The groups are shells around one centre, one inside the other: the same stretched ball of 6 dimensions in 7 sizes.
Known rows, each followed by its group:
[ 25.3  29.4 -27.4 -21.9 -58.3  15.5  21.3  -2.2 -22.3   0.8  12.4  -7.9
 -24.2]
J_590
[  9.3  28.4 -14.9  -0.4 -38.6 -12.4  37.2  -1.9 -31.3   3.9  13.6   2.5
 -10.4]
J_51
[ -9.2  13.6  -8.7   9.0 -10.8   6.3  21.6  36.2 -15.6  21.1 -11.4  14.1
   4.1]
J_561
[ 22.3   6.2 -17.5  -5.3 -47.8   8.3  13.5 -21.3 -35.4  -5.3  29.4   3.5
  -6.2]
J_590
[ 19.0   8.1 -15.7  -6.9 -47.2  11.0   6.2  -9.4 -25.5  -6.8  19.9  -6.1
  -4.3]
J_968
[-18.5  10.6  -3.5  11.5 -14.6  -2.7  16.4  22.3 -21.6   8.9  -7.1  13.1
  16.8]
J_164
[  2.3  -3.9  -9.0  -5.3 -28.4  36.8  -7.4  30.9   1.5   9.4  -4.2   2.2
   5.8]
J_590
[  9.3  11.4 -12.2  13.4 -11.4  -2.4  17.6  27.1 -25.4  16.3  -2.3   0.4
  -3.0]
J_950
[ -8.1  15.3 -12.0   4.7 -20.7   0.0   1.2  23.2 -24.8   1.9 -13.6  -6.1
  10.8]
J_968
[  6.1  27.3 -25.8   0.6 -19.2   1.3  20.6  24.8 -36.6  18.2 -13.0   4.5
 -11.0]
J_561
[ 17.6  27.3 -21.2 -15.2 -52.6   7.6  20.0  -0.4 -21.6  -1.8  10.4  -9.1
 -15.7]
J_51
[ 22.8   0.8 -26.7  -9.5 -33.6  35.0  -1.0   8.9 -28.2  12.6   7.2   9.4
 -10.8]
J_164
[  7.2   6.4 -20.6 -15.3 -41.5  35.5   2.4  10.1 -16.7   7.4   3.5  11.3
  -3.6]
J_950
[ 18.7   4.2 -28.5 -13.9 -41.3  31.3 -10.7   0.1 -33.5   0.9   4.8   1.0
  -5.5]
J_164
[ -0.5  10.5 -13.4  11.0 -21.7 -12.2   2.1   0.6 -44.2  -4.8   1.1  -4.0
  12.5]
J_590
[  4.4  12.8 -14.9  -3.5 -40.4   3.6  13.4  -8.3 -32.9  -3.7  13.2   5.4
   2.5]
J_561
[ 19.9   7.5 -20.1 -19.8 -58.7  28.2  -2.5  -9.8 -18.1  -9.5  18.0  -6.7
  -6.4]
J_590
[ -8.5  31.1 -22.2  -5.2 -24.5   4.0  14.8  29.2 -27.4  11.7 -22.2   1.5
  -2.1]
J_841
[-10.9  21.2 -17.9   6.6 -20.6 -12.7   4.9   7.7 -47.0  -1.7 -12.2  -0.5
  12.7]
J_841
[ 22.9  25.3 -22.8 -11.2 -52.5  -0.9  19.5 -12.9 -34.0  -6.2  17.8 -10.4
 -15.1]
J_590
[ 27.1  10.9 -31.4 -14.6 -36.3  35.9   6.9  15.7 -24.9  17.7   3.0   6.8
 -21.2]
J_561
[  7.8  15.9  -3.2  -4.1 -44.8   4.7  26.8   7.9  -2.2   0.2  16.9  -3.8
  -4.4]
J_561
[  7.4  11.7  -3.8   3.7 -40.6  -7.9  23.2  -7.9 -21.3  -6.3  23.0  -2.0
   2.9]
J_51
[ -5.8   7.4 -15.3  12.8  -8.4   0.1   5.0  19.2 -39.9  11.4  -9.6  10.7
  11.1]
J_164
[  9.7  -4.0 -16.6   4.4 -14.8  26.1  -5.6  27.9 -21.4  15.8  -4.8   6.3
   2.0]
J_968
[ 13.2   5.8 -26.7   8.1  -6.9  13.9   1.2  26.0 -42.4  21.4 -10.7   9.0
  -4.6]
J_841
[-15.4  11.0  -8.0  15.7  -5.8  -4.8  18.6  25.4 -31.0  16.0 -10.1  17.8
  13.4]
J_950
[ -8.2   8.0  -5.2  -1.6 -35.3   9.8   8.9   8.2 -13.8  -2.0   4.9   4.9
  12.2]
J_968
[ 12.5   0.6  -8.1  10.8 -22.7   2.0   8.9   8.5 -24.7   4.2  12.8  -1.0
   3.4]
J_968
[ 17.9  -2.0 -17.9 -10.0 -43.9  29.1  -5.4  -2.6 -21.4  -2.0  15.6   0.9
  -1.6]
J_164
[ 22.2  15.8 -24.7 -12.0 -38.3  23.0   0.7  19.8 -17.6   6.6  -2.4 -12.9
 -14.7]
J_950
[  7.4  12.9  -5.4  -8.6 -44.6  16.6  16.9  16.2   3.9   1.8  10.1  -5.6
  -3.9]
J_51
[ 14.4  10.9 -14.0  12.6 -15.1  -4.3  16.9  18.7 -30.5  12.9   3.2  -1.5
  -4.7]
J_950
[ 25.2  10.5 -17.0 -17.8 -51.4  33.4  12.6  12.5   0.1   6.8  15.0  -4.5
 -18.2]
J_950
[-13.2  12.3   2.3  10.9 -16.7  -0.4  24.9  33.4  -2.8  13.2  -4.3   7.4
   9.9]
J_561
[ -2.8  -0.1  -3.1   1.7 -32.7  13.2   5.4   7.9 -12.1  -1.1   9.9   5.1
  12.5]
J_164
[ -2.7  24.3 -33.2   3.5  -9.1   0.1  -4.4  26.1 -55.7  12.2 -30.3  -0.1
   1.8]
J_841
[  8.2  27.7 -17.9 -10.6 -40.4   8.7  18.0  20.1 -13.1   5.4  -3.9  -9.2
 -11.3]
J_841
[-15.0  17.4 -12.4  12.2  -9.7  -7.8  16.7  22.8 -36.2  12.5 -13.7  12.5
  11.4]
J_968
[ 20.3  -6.3 -21.3   0.4 -19.3  33.6  -5.5  23.3 -23.1  18.0   1.3   8.0
  -5.6]
J_51
[ -2.4  28.8 -15.1  -0.1 -31.9 -10.9  17.9  11.5 -29.5  -0.5  -5.6  -7.8
   0.4]
J_51
[ -2.2   6.1  -6.4   7.6 -15.9  10.2   4.5  34.5  -9.3  10.9  -9.0  -2.4
   7.4]
J_561
[  2.3   2.6  -5.4   0.0 -30.6  19.8  21.1  15.0  -7.1  12.7  12.4  16.9
   1.1]
J_164
[ -9.3  17.5 -20.4   2.1 -21.2  -0.5  -5.8  14.8 -41.1  -0.8 -17.6  -3.6
  12.1]
J_950
[-19.1   8.4  -6.2   8.6 -12.8   4.8  -3.6  32.8 -18.0   5.0 -19.9   0.2
  20.6]
J_51
[ 18.4  -0.7 -11.4 -13.9 -48.8  35.3  -2.4   9.9   1.1  -0.8  14.8  -6.4
  -4.7]
J_841
[ 12.7 -12.5  -2.5   8.6 -28.6  14.7   4.9   0.7 -16.4   1.7  24.3   6.8
   8.3]
J_590
[  5.8  13.4 -22.5  -5.9 -29.8  15.6  -9.7  18.6 -27.7   1.0 -12.0 -10.2
   1.4]
J_968
[ 27.3  12.6 -14.0 -20.7 -61.0  30.8  22.5   2.2   3.4   3.3  26.0  -2.4
 -21.0]
J_841

New rows, each followed by its group:
[ 16.3  13.8 -12.4   4.1 -34.3  -5.3  21.3  -1.5 -29.1   1.2  17.4  -3.0
  -5.5]
J_164
[  8.6  13.4 -21.4  13.4 -11.5 -10.0   6.7  11.6 -50.4   8.2  -4.9  -0.8
   1.4]
J_51
[ 26.0  22.0 -22.2  -1.5 -30.2   4.7  23.6  18.0 -24.4  14.5   4.9  -6.8
 -21.5]
J_841
[ 30.0   1.2 -22.7 -16.4 -45.2  42.0  -3.4  12.8  -8.9   7.7  11.5  -4.1
 -15.9]
J_561
[ -1.9  10.6  -2.4   8.3 -24.4  -2.4  14.0  20.0 -11.7   3.0   1.8  -4.9
   7.7]
J_968
[ -2.2  19.1 -26.8  -7.7 -29.3  13.1  -3.8  13.9 -38.3   3.3 -15.6   0.9
   2.7]
J_968
[ -1.3  25.3 -27.8  -1.4 -22.4  -0.1   2.0  16.1 -46.2   5.3 -18.6  -2.4
   0.7]
J_968
[ 33.1   0.5 -18.3   2.4 -29.5  16.6  12.2   6.7 -24.9  12.1  20.0   0.6
 -15.1]
J_51
[-17.1  11.7  -4.8   5.0 -21.3   5.3  17.9  21.8 -16.1   9.3  -5.4  15.1
  13.1]
J_968
[-12.6  18.2  -8.8   5.5 -23.5  -6.2  11.1  16.6 -25.8   0.9  -8.3  -0.3
  12.3]
J_164
[  4.7  26.1 -19.0  -3.1 -36.0  -6.5  10.0   6.4 -32.9  -4.2  -3.4 -12.6
  -1.6]
J_841
[-17.0  10.0  -0.3  17.9  -6.7  -7.9  18.4  31.0 -18.2  12.5  -9.3   9.1
  16.3]
J_968
[ -5.5  13.6 -26.7   3.7 -11.7   8.7  -0.8  19.6 -48.8  13.4 -18.9  13.0
   6.3]
J_51
[ 12.9   1.8 -26.5  -4.0 -22.1  28.7 -17.9  22.2 -31.0   8.7 -11.5  -2.9
  -0.3]
J_164
[ 27.9  19.0 -39.6 -19.2 -48.2  22.6   0.8  -9.8 -48.5   1.7   6.8  -0.3
 -19.0]
J_841
[ -2.7  23.5 -22.9 -13.1 -34.8  18.8   1.9  24.3 -20.2   5.6 -17.1  -3.0
  -1.8]
J_841
[ 12.9  27.6 -12.7  -3.7 -43.5  -7.9  32.8   1.8 -20.8   1.0  14.1  -6.3
 -12.0]
J_51
[ 17.0   2.1 -11.2   6.9 -29.6   3.4  15.8  -2.6 -29.7   4.3  21.1   5.4
  -1.7]
J_968
[  9.4  15.8  -6.0   0.4 -41.7  -3.9  28.2  -1.9 -16.9  -1.3  20.5  -0.8
  -3.2]
J_164
[ 21.5   0.6 -22.1 -15.1 -43.2  40.9   2.6   7.6 -15.2  10.0  12.7   9.5
 -11.5]
J_968
[ 18.9  18.2 -12.6   2.6 -31.7  -1.3  27.0  13.4 -18.2   9.2  11.6  -5.6
 -13.0]
J_561
[ 18.4  13.9 -29.3 -14.2 -46.6  18.5   0.3  -9.6 -40.6  -2.8   9.1  -0.2
  -8.5]
J_561
[ -1.8  21.0 -10.3   2.1 -34.1  -8.2  30.8  -0.3 -29.2   3.2  10.7   9.5
   0.8]
J_561
[  8.8   8.1  -8.5   1.9 -27.7  11.8   9.0  23.7  -8.4   7.3   2.1  -5.9
  -1.1]
J_164
[  7.9  34.5 -27.6  -4.4 -30.8  -6.1  20.3  12.4 -41.0   7.5  -9.2  -4.6
 -12.0]
J_51
[-18.5  12.5  -8.2  15.9  -5.5  -8.1  11.6  26.5 -32.4  11.2 -15.3  10.8
  17.3]
J_968
[ 12.2   3.7   0.3   3.0 -43.1   1.1  23.0  -6.7 -10.3  -4.6  30.5  -0.5
   1.6]
J_51
[ 11.0  12.9 -23.6   3.1 -11.5  17.1   8.3  36.9 -26.5  23.9 -14.4   5.1
  -9.3]
J_51
[  4.3  18.6 -24.9 -18.7 -41.8  31.0   6.2  17.4 -17.4   9.2  -6.9   6.4
  -8.1]
J_841
[ -3.9   1.4  -5.4  -8.8 -38.5  30.9   3.6  18.8   2.2   3.9   3.8   7.5
   7.6]
J_841
[  2.1  -5.4 -14.2  -6.0 -29.5  36.6  -6.2  17.1 -14.1   9.0   1.1  13.5
   6.7]
J_51
[ 12.3   0.5 -12.9 -10.7 -39.5  35.4   0.7  17.5  -3.0   6.8   7.2   2.1
  -3.4]
J_164
[ -3.3   4.3 -10.5  12.4 -15.1  -0.4  10.0  11.0 -34.8   7.9   1.5  11.7
  11.1]
J_164
[-13.3   8.1 -15.0   3.1 -15.8  14.3   0.0  25.1 -27.8  10.7 -15.7  12.7
  13.1]
J_968
[ 14.4   3.7 -26.3   2.3 -20.5  13.4 -16.3  11.8 -43.5   3.0  -7.2  -6.9
   2.1]
J_561
[ -4.4   4.8  -3.1  16.7 -11.5  -3.2  22.1  19.8 -22.7  13.9   4.0  14.0
   9.2]
J_968
[  5.5  12.8 -13.2 -13.0 -45.3  24.1  16.7   9.4  -8.1   5.6   9.3   7.7
  -5.1]
J_164
[ 20.7  -7.7 -17.9   0.1 -26.3  29.4  -3.8  11.3 -23.6  10.8  10.8   6.9
  -3.1]
J_968
[ 18.7   4.4 -18.0 -12.5 -39.6  35.6   1.0  19.9  -5.9   9.2   4.8  -1.6
 -10.1]
J_164
[  1.9  -3.6   0.5   3.2 -27.5  20.7   1.7  26.2   4.5   4.8   4.9  -2.8
   9.1]
J_590
[  1.9  24.3 -18.0   7.5 -16.9  -7.9  24.7  21.4 -34.8  14.9  -7.5   4.7
  -4.5]
J_164
[  6.7   3.7 -16.7  11.3  -9.0   8.9   4.6  25.5 -32.1  16.6  -6.0   6.9
   2.1]
J_164
[ 35.9   7.4 -27.9 -11.8 -36.5  34.9   7.3  18.2 -17.7  17.6   8.7  -1.1
 -24.9]
J_51
[ 17.8  27.6 -21.8 -12.1 -45.9   7.9  28.9   5.1 -22.1   7.4  10.0  -0.3
 -19.3]
J_968
[ 10.5  16.4 -11.8  12.0 -18.8 -10.3  27.1  14.9 -29.8  12.1   6.3   1.6
  -5.3]
J_561
[  3.2   5.0 -16.7   8.0  -8.8  15.0   1.3  34.2 -24.8  18.4 -13.0   5.5
   2.4]
J_164
[ 20.3   1.1 -10.7  -0.5 -41.9   9.0  10.0 -10.2 -23.9  -4.1  26.6  -1.4
  -2.2]
J_561
[  3.5   5.2 -11.1   2.1 -33.0   5.6  11.2  -3.3 -29.9  -0.1  13.7   8.7
   6.3]
J_164
[  5.9  -4.5   7.7   1.7 -38.1  19.3  20.2  14.7  14.0   4.3  23.8   4.7
   4.4]
J_590
